The same things were measured in two ways. Each way mixes the same 7 hidden numbers, adds some noise and spreads widely along 4 directions of its own, which tell nothing about the thing.
Some things both ways: the first way, then the second way.
[-2.95 -1.79  3.49 -1.37  1.15 -3.26  0.58 -1.22  3.23  0.22 -1.29  1.55
  1.29  0.06  0.65 -2.11  3.14]
[ 0.16  1.48 -0.05 -1.67 -0.63 -2.73  1.49  0.62 -0.47  2.16 -1.66  0.62
 -0.84 -1.31 -0.21 -1.02  0.55]

[-1.46 -1.30  2.54 -1.12 -0.69 -3.19 -0.57  1.70  1.33  2.20  0.12  0.86
 -0.68 -0.03 -0.64 -2.58  1.04]
[-1.00  0.43  2.93 -1.18  0.21  0.70 -1.82 -0.62 -1.45 -0.19  0.78  0.73
 -3.16 -0.33 -0.08 -0.53 -1.13]

[-0.62 -0.98 -1.54  0.12  1.25 -1.25  0.50 -2.08  0.01 -1.88 -0.69 -0.70
  2.83 -0.34  0.28 -0.39  1.38]
[ 0.01 -1.77  1.82 -0.63 -0.80 -0.11  1.38  2.95 -1.86 -0.69  1.73  0.77
  1.97  1.81  1.30  3.10 -0.87]

[ 0.70  1.28 -1.64  2.06 -2.55  1.76 -0.54  1.23 -3.64 -2.67 -1.12 -1.27
 -2.99  1.41 -0.92  0.70 -1.66]
[ 1.00  0.20  0.12  0.96 -0.76  1.53 -1.59  0.47 -0.44 -1.11 -0.34 -1.57
 -0.31 -0.49 -0.27  0.51 -1.36]

[-0.31 -1.53  1.43  0.21 -1.92  0.72 -1.12  1.87 -1.06  0.02  0.97  0.00
 -3.56  1.64 -1.06 -1.29 -0.74]
[-0.36  0.34  0.15  0.59 -0.28  2.66 -3.62 -0.30  0.78  0.15  1.70 -2.73
 -2.83 -2.49 -3.21 -0.44 -1.79]

[-0.46  1.19  2.95 -1.97 -1.75 -0.76 -0.55  1.56  0.57  1.74  0.70 -0.64
 -0.69  1.47 -0.23 -1.96 -1.42]
[-1.47 -0.88 -0.35 -0.15 -0.51  2.45 -0.02 -0.72  0.13 -0.26  0.18 -2.01
  1.17  0.50 -0.49 -0.32 -2.17]

[ 1.10  0.87 -1.01 -0.42 -2.80 -0.35 -1.19  2.29 -1.32  0.34 -0.41 -1.33
 -1.83  0.21 -0.34 -0.80 -1.75]
[-1.82 -1.53 -0.23 -0.26 -1.23  1.35  0.60  1.12  0.15 -1.68  1.78 -0.83
  3.20  1.24 -0.97  2.33 -0.73]

[-1.43 -2.20 -0.02  1.91 -3.30 -0.92  0.24 -0.05  0.40  0.36 -1.54 -0.45
 -2.87  0.47 -0.76 -2.41 -0.15]
[-1.90 -0.55  2.81 -1.30  0.10 -0.08  0.25 -0.19 -1.42 -0.34  0.72  1.63
 -1.20  0.89  0.68 -0.01 -0.09]

[ 0.89 -0.12  0.17  0.35 -0.79  0.20  0.57 -0.17 -1.16 -1.03 -0.12 -0.87
 -0.65  0.35 -0.59 -1.92 -1.22]
[ 0.65 -0.05 -0.95  0.89 -2.23  1.46 -1.12  0.75 -0.74 -0.67 -0.34 -1.90
  0.52 -2.05 -1.25 -0.40  1.04]

[-3.63 -0.19 -0.94  2.96 -2.95 -0.89 -1.05  1.65 -0.34 -1.30 -1.40 -0.38
 -0.71  0.05 -0.34  0.63  0.38]
[-0.37  1.38 -0.45 -1.25 -1.43  0.49 -0.89 -1.96  0.57  1.94 -0.69  0.41
 -1.01 -1.11 -1.92  0.43 -1.17]

[ 0.04 -1.71  0.84 -2.02  1.16  1.82 -0.90  0.16  0.76 -3.83 -1.66 -0.88
 -2.11  1.27 -0.58  0.07 -0.36]
[-1.04 -3.29 -0.47  0.12 -2.09  2.39  0.30  3.59  0.59 -1.39  1.70 -4.18
  3.58 -2.14 -1.05  0.15 -0.03]

[ 0.88 -1.82 -2.86  2.41 -0.95  1.07 -0.63  1.46 -3.51  0.12  1.68  1.46
 -2.53  1.82 -2.25 -1.63 -1.77]
[ 0.53 -1.45  1.95  0.39  0.67  2.41 -2.96  2.63  1.12  0.10  3.41 -1.78
 -1.23 -0.74 -1.84  3.29 -4.21]

[-1.22 -1.27  0.77 -1.52 -0.44 -3.51  0.51 -0.93  2.95  1.57 -2.56  1.68
 -0.13  0.50  0.44 -2.77  1.71]
[ 1.85 -1.70  1.07  1.92 -1.40  2.83 -3.00  0.96 -0.08 -0.32  1.91 -1.50
 -1.52 -1.73 -1.60  2.87 -1.02]

[ 1.04 -0.72  0.05 -0.55 -1.11 -1.12  0.66 -0.89  0.21 -0.97 -1.89 -1.40
 -0.96 -0.53  0.13 -2.03  0.00]
[-0.70 -3.04  0.10 -0.80 -1.54 -1.09  2.69  2.46 -0.79 -1.84  1.10 -0.97
  3.44  1.07  1.18  2.09  0.85]

[ 0.78  1.29  2.02 -2.75  2.81 -1.15 -0.71  0.06 -1.75 -1.98  2.26 -3.29
  4.35 -0.70  0.23  1.22  1.38]
[-1.23  3.27 -0.67 -0.75 -0.48 -2.90  1.57  0.30 -1.52 -0.13 -2.28  2.25
  0.72  0.57 -0.16 -1.85  3.29]

[-2.43 -2.49 -0.52  2.19  1.11  0.53  1.28 -0.62  0.78 -1.86 -1.27  2.51
 -0.49  1.45 -1.88 -2.79 -1.23]
[ 0.89 -1.11  2.32 -1.02 -1.53  2.31 -1.14  2.00 -1.02  0.67 -1.51 -1.59
 -0.31 -3.04  1.01 -1.93 -1.56]

[-0.38 -1.92 -0.22 -0.46  1.99 -3.08  0.28  0.51  0.09  0.76 -1.08  0.91
  0.50  0.40 -2.35 -2.18  0.60]
[-0.23 -3.36  3.05 -0.08 -0.33  1.19 -0.23  2.68  0.04  0.15  1.69 -0.19
  0.31 -1.16  0.51  1.83 -0.88]

[-1.44 -0.05  1.77 -1.05 -0.56 -0.07 -0.82  0.86  0.51  0.26  0.10  2.82
 -1.59  2.53  0.28 -1.02  0.48]
[-0.58  0.12  0.90 -0.73 -0.96  2.49  0.17  3.93 -2.15  0.04  1.39 -1.47
  2.18  0.89 -0.03 -0.14 -3.11]

[ 0.96 -0.10 -2.36  0.87 -1.39  0.79 -1.21  2.69 -2.05 -0.19  1.40 -0.42
 -0.97  0.05 -1.29 -1.39 -2.92]
[-1.74 -0.22  0.83 -1.36  0.45 -0.41 -0.35  0.51  1.94 -0.64  0.41 -0.16
  1.04  0.63 -0.51  1.77 -2.18]

[-2.57 -1.42  0.15 -1.01  1.94 -2.37 -1.40  1.12  1.19 -0.75  0.40 -0.15
  3.02 -0.82 -0.33  0.29  1.93]
[-0.70 -0.50  2.33 -1.39 -0.17  0.50 -1.38  0.18  0.25  0.60  1.46  0.64
 -1.53 -0.40 -0.75  1.64 -2.15]

[-0.75 -3.31  1.83  1.14 -2.29 -0.85  0.69 -0.43  1.42  1.04  1.47 -0.06
 -1.11 -1.54  0.65 -4.81 -0.06]
[-2.89 -0.42 -0.84 -4.01 -2.69 -2.31  3.41  1.37 -2.11  0.14  1.57 -0.75
  2.64  0.39 -1.00 -0.42  1.47]

Other things, the second way, with their names:
Q595: [-0.20 -2.71 -0.61  0.82 -1.88  4.00  1.28  2.77 -1.93  0.26  1.76 -2.88
  3.52  0.87 -0.18  0.56 -1.78]
Q349: [ 1.39  1.29  0.03 -0.81 -1.81  0.91 -1.06  2.03 -1.79  1.87  0.09 -1.26
 -1.10 -2.21 -1.58 -1.01 -1.10]
Q424: [-0.22 -0.17 -1.78 -0.30 -2.33  0.50 -0.02 -0.01  1.00 -0.89 -1.25 -1.93
  2.01 -1.63 -1.20  0.09  0.52]
Q372: [ 0.87 -1.22 -1.56  0.38 -2.07  2.50 -0.34  1.26  0.57  0.10  0.60 -2.84
  2.25 -0.84 -1.39  1.64 -2.05]
Q298: [-0.36 -1.50  1.00 -1.51 -1.63 -1.40  2.16  3.67 -1.52 -2.23 -0.83 -0.35
  3.54  0.55  2.54  0.71  0.69]
Q36: [-0.14  2.16  0.16 -0.95 -1.29  0.44 -0.36  0.46 -3.69  1.31  1.51  0.29
 -2.29  0.82 -1.58 -0.67 -0.63]
Q482: [-0.09  0.23  3.10 -0.54 -1.61  2.56 -2.16  2.78 -3.45 -1.89  1.40 -0.23
 -0.83 -0.71  0.47 -0.93 -0.43]
Q579: [-1.43 -0.91  2.83 -0.36  1.37  1.69 -1.31  1.33  0.96  2.08  0.60  0.18
 -1.09 -1.35 -0.52 -0.40 -2.73]
Q147: [-1.04  1.46  0.49 -2.04 -0.81 -1.55  0.48 -0.62 -0.90  0.80 -1.35  0.93
 -0.90 -0.62 -0.26 -1.15  0.36]
Q437: [ 0.04 -0.98  0.04 -1.05 -1.29 -0.36  1.11  0.44 -1.05  0.71  0.98 -0.50
  0.28  0.57 -0.24  1.99 -1.17]
Q196: [-2.21  1.07 -1.14 -1.71  1.33 -3.98  2.00 -3.03  2.68  0.65 -1.41  1.67
  0.10  2.19 -0.31  2.07 -0.89]
Q202: [-0.08 -0.27 -0.79  0.08 -2.11  1.88 -0.61  3.40  0.21 -1.01  1.67 -1.31
  3.55 -0.30 -1.83  2.63 -0.89]
Q932: [ 0.99  1.22  1.69 -0.56 -0.02 -0.51 -1.50 -1.79 -0.20  2.72 -1.62  1.33
 -4.40 -2.29 -0.45 -0.60 -0.84]
Q979: [ 2.59 -3.04  0.80  2.26 -0.22 -1.46  0.29  2.62  0.76 -2.02 -1.67 -0.87
  0.52 -1.71  2.54  2.01  1.67]
Q330: [ 1.19  1.50  0.36  0.91 -1.50  2.11 -1.72  0.19 -1.53  0.48 -1.77 -0.47
 -1.00 -1.97 -0.39 -2.25  0.37]
Q85: [ 1.70 -0.11 -0.42  1.11 -0.62 -0.48 -0.26  2.89  1.55  0.14 -2.40 -0.70
  1.82 -2.44  0.25  0.36  0.40]
Q210: [-0.56  4.17  0.76 -0.66 -0.23  0.96 -3.00 -0.92 -1.00  0.95 -1.10  0.51
 -3.20 -1.82 -2.02 -2.89 -0.67]
Q957: [-1.62 -1.01 -0.87 -1.01 -1.40 -2.84  3.33  4.12 -0.30 -1.19 -0.34 -0.31
  4.65 -0.34  0.46 -0.03  3.22]
Q542: [-1.55  1.56 -1.43 -2.51 -1.97 -3.31  3.33  1.50 -1.93 -1.43 -0.36  1.32
  3.87  2.72  0.44  1.11  1.26]
Q499: [ 0.09  1.23  2.25 -1.70  0.11  0.37 -1.55  3.30 -1.58 -0.06  1.08 -0.44
 -1.14 -0.66 -0.09 -0.49 -2.61]
Q679: [-0.55  0.26  0.30 -1.01 -1.68  0.54 -0.28  1.10 -2.66 -1.17  1.28 -1.37
 -0.41  0.25 -0.57 -0.67  0.03]
Q768: [-0.56 -0.22 -0.87  0.69  0.60 -1.36  0.20 -2.41  0.90  0.34  1.67  0.91
 -1.09  2.42 -1.67  4.10 -0.74]
Q577: [ 0.96  2.70  0.37 -0.27 -0.38 -1.14  0.43  2.62 -2.43  0.86 -2.07  0.00
 -0.42 -0.84  0.77 -2.83  0.26]
Q785: [-0.40  0.06 -0.22 -0.88 -0.19 -3.38  0.33  1.36  1.60  0.00 -0.10  0.71
  0.09 -1.62 -1.22  1.74  1.64]
Q228: [-1.10 -1.96  0.60 -2.50 -1.86 -1.28  1.84  0.03  0.29 -1.61 -0.17 -0.29
  2.46  0.86  1.35  2.39 -0.92]
Q327: [ 0.73 -1.75 -0.07 -0.32 -1.48 -0.47 -0.11  1.39 -0.16 -1.60  2.70 -0.88
  0.97  1.14 -0.52  4.66 -1.25]
Q810: [-0.47 -2.44 -1.76  0.21 -0.01 -1.06  2.11  0.84  1.91  1.00 -0.70 -2.68
  1.98 -1.22 -0.53  0.19 -0.18]
Q998: [-0.30  1.77  1.20 -1.73  0.05 -2.60 -1.03 -0.24  0.68 -0.93 -1.31  1.17
 -1.72 -0.90  0.31  0.34  0.02]
Q302: [-0.89 -0.44 -1.96 -1.38 -1.72 -1.50  2.31  1.80 -0.21 -0.65  1.48 -0.92
  3.56  1.91 -0.76  2.70 -0.54]
Q883: [ 1.07 -0.09 -0.53  1.30 -1.42  2.34 -2.56  1.68 -0.45 -1.19  2.57 -1.83
 -0.01 -0.15 -2.35  2.94 -1.66]
Q835: [-1.16 -2.55 -0.70  0.48 -1.02  0.65 -1.36  0.74  1.85 -3.15  4.90 -1.83
  1.48  1.08 -2.90  5.86 -1.02]
Q805: [-0.83 -3.94  0.97 -0.07 -2.73  3.01  0.89  3.16 -2.25  1.20  3.32 -2.26
  1.54 -1.46 -1.50  0.29  0.42]
Q301: [-1.76 -1.42 -0.52 -1.01 -0.22 -2.71  3.85  0.24 -0.79  0.64  0.03  0.52
  1.90  1.81  0.60  0.94  0.98]
Q740: [-2.30  1.70 -0.17 -2.12 -3.11  1.47 -0.23  1.82 -3.44  0.41  2.41 -0.96
  0.88 -0.70 -2.86 -2.08  1.09]
Q54: [ 0.07  2.42  1.46 -1.13  0.29 -0.04 -0.43  0.42 -2.30 -0.84 -2.15  0.09
 -1.25  0.52  2.05 -2.58 -1.65]
Q149: [-0.36  0.12  0.06 -2.28 -2.23  0.16 -1.57  0.53  0.09 -0.72  2.16 -1.09
 -0.28 -0.72 -2.13  2.53 -1.79]
Q938: [-1.26  1.41  1.92 -1.74  1.18  1.41 -1.25 -0.99 -0.05  1.25  0.71  0.83
 -1.69  1.84 -0.44  0.93 -4.98]
Q634: [ 1.00 -0.33  0.16  1.56 -0.51  0.94 -2.40  0.52  0.19 -1.13  0.44 -1.51
 -1.45 -1.98 -1.37  0.63  0.51]

Some of these things the first way, each followed by its name:
[ 2.18 -0.10 -0.18  0.11 -1.47 -0.61  0.24  0.99 -2.03  0.45 -0.37 -0.49
 -2.62  0.68 -1.30 -2.38 -1.36]
Q634
[-2.35 -1.49  1.31  1.27  1.07 -0.61  0.20 -0.61 -0.36 -1.21  0.56  1.99
  0.64  1.04 -0.45 -1.05  1.66]
Q349
[ 0.58 -0.52  1.13  0.51 -0.69  0.78 -0.42  0.43 -2.39 -1.92  1.53 -1.84
 -0.72 -0.04 -0.11 -0.43  0.04]
Q679
[-0.76 -0.33  0.80  1.32 -1.10 -1.24 -0.08  1.51 -1.36 -0.04  0.64 -0.54
 -0.45 -0.40 -1.05 -1.53 -0.25]
Q147
[-1.40 -1.37  0.73  0.16  0.93 -1.32 -0.58  2.11 -1.07  1.37  0.91  1.88
 -1.05  2.55 -2.98 -1.42 -0.52]
Q579
[-0.58 -2.16  0.84  2.75 -2.76  0.94 -0.38  1.18 -2.22  0.21  2.56  0.14
 -2.90  0.32 -0.62 -2.24 -0.65]
Q740
[-1.73 -1.97  1.91  0.43 -0.07  1.41  1.15 -3.19  1.27 -2.48 -1.02  1.88
 -1.19  2.43  0.84 -1.71  1.19]
Q577
[ 0.56  1.63  1.60 -1.70 -2.41 -4.35 -0.65  0.75 -0.80  3.00  0.71 -2.90
  1.45 -0.97  0.67 -0.71  1.74]
Q768
[ 1.55 -1.79 -1.87  1.41 -0.48 -0.96  0.08  0.96 -2.08 -0.66 -0.20 -0.46
 -1.40 -0.90 -1.52 -2.30 -0.74]
Q785
[-0.81 -1.06 -1.16 -0.15 -0.92 -1.34  0.27  0.01  2.56 -0.53 -1.07 -0.69
  1.66 -2.40  0.90 -3.20 -1.19]
Q228
[-0.95 -1.00 -0.57 -0.52  0.12  1.79  0.03 -1.35  1.54 -3.69 -0.61 -2.08
  1.64 -0.60  1.03 -0.68 -1.10]
Q424
[-0.37  0.80  2.19  0.26 -3.04 -2.52 -0.02  0.45 -1.15 -0.10 -2.51 -2.16
 -2.80  0.63 -0.37 -0.06  1.60]
Q301
[ 0.82 -0.11 -0.32 -0.17 -3.38 -1.62 -0.05  0.69  0.09  2.58 -0.25  1.79
 -2.59  0.73  0.58 -3.42 -0.57]
Q883
[ 0.87  0.84 -0.76 -0.07 -0.95  0.33 -0.57  0.08 -1.28 -2.38  1.08 -2.46
  2.00 -1.85  1.61 -0.01 -0.10]
Q542
[ 0.03 -0.78 -1.23 -0.26  1.51 -0.10 -1.12  1.34 -0.95 -2.92  0.64 -1.41
  1.76 -1.53 -0.34  0.23 -0.09]
Q998
[-2.13 -1.35 -0.82  3.31  1.82 -0.93  0.79 -0.65 -2.72 -1.83  1.66 -1.19
  3.39 -0.11 -2.36 -0.04  0.83]
Q932
[-1.46 -0.02  0.70 -1.30 -2.18 -1.12 -0.82 -0.14  1.86 -0.34 -0.01 -2.66
  1.79 -1.06  1.55 -0.55  0.14]
Q196
[ 1.82  0.90 -0.16 -1.82 -0.22 -3.58 -0.52  1.35 -0.66  1.48  0.48 -0.80
  1.53 -1.97  0.51 -1.85  0.81]
Q327
[ 0.21 -0.44 -0.77 -0.94  1.29 -0.45  0.87 -0.90  0.96 -1.46 -2.55  1.89
 -0.35  1.46 -0.64 -2.11 -0.80]
Q85
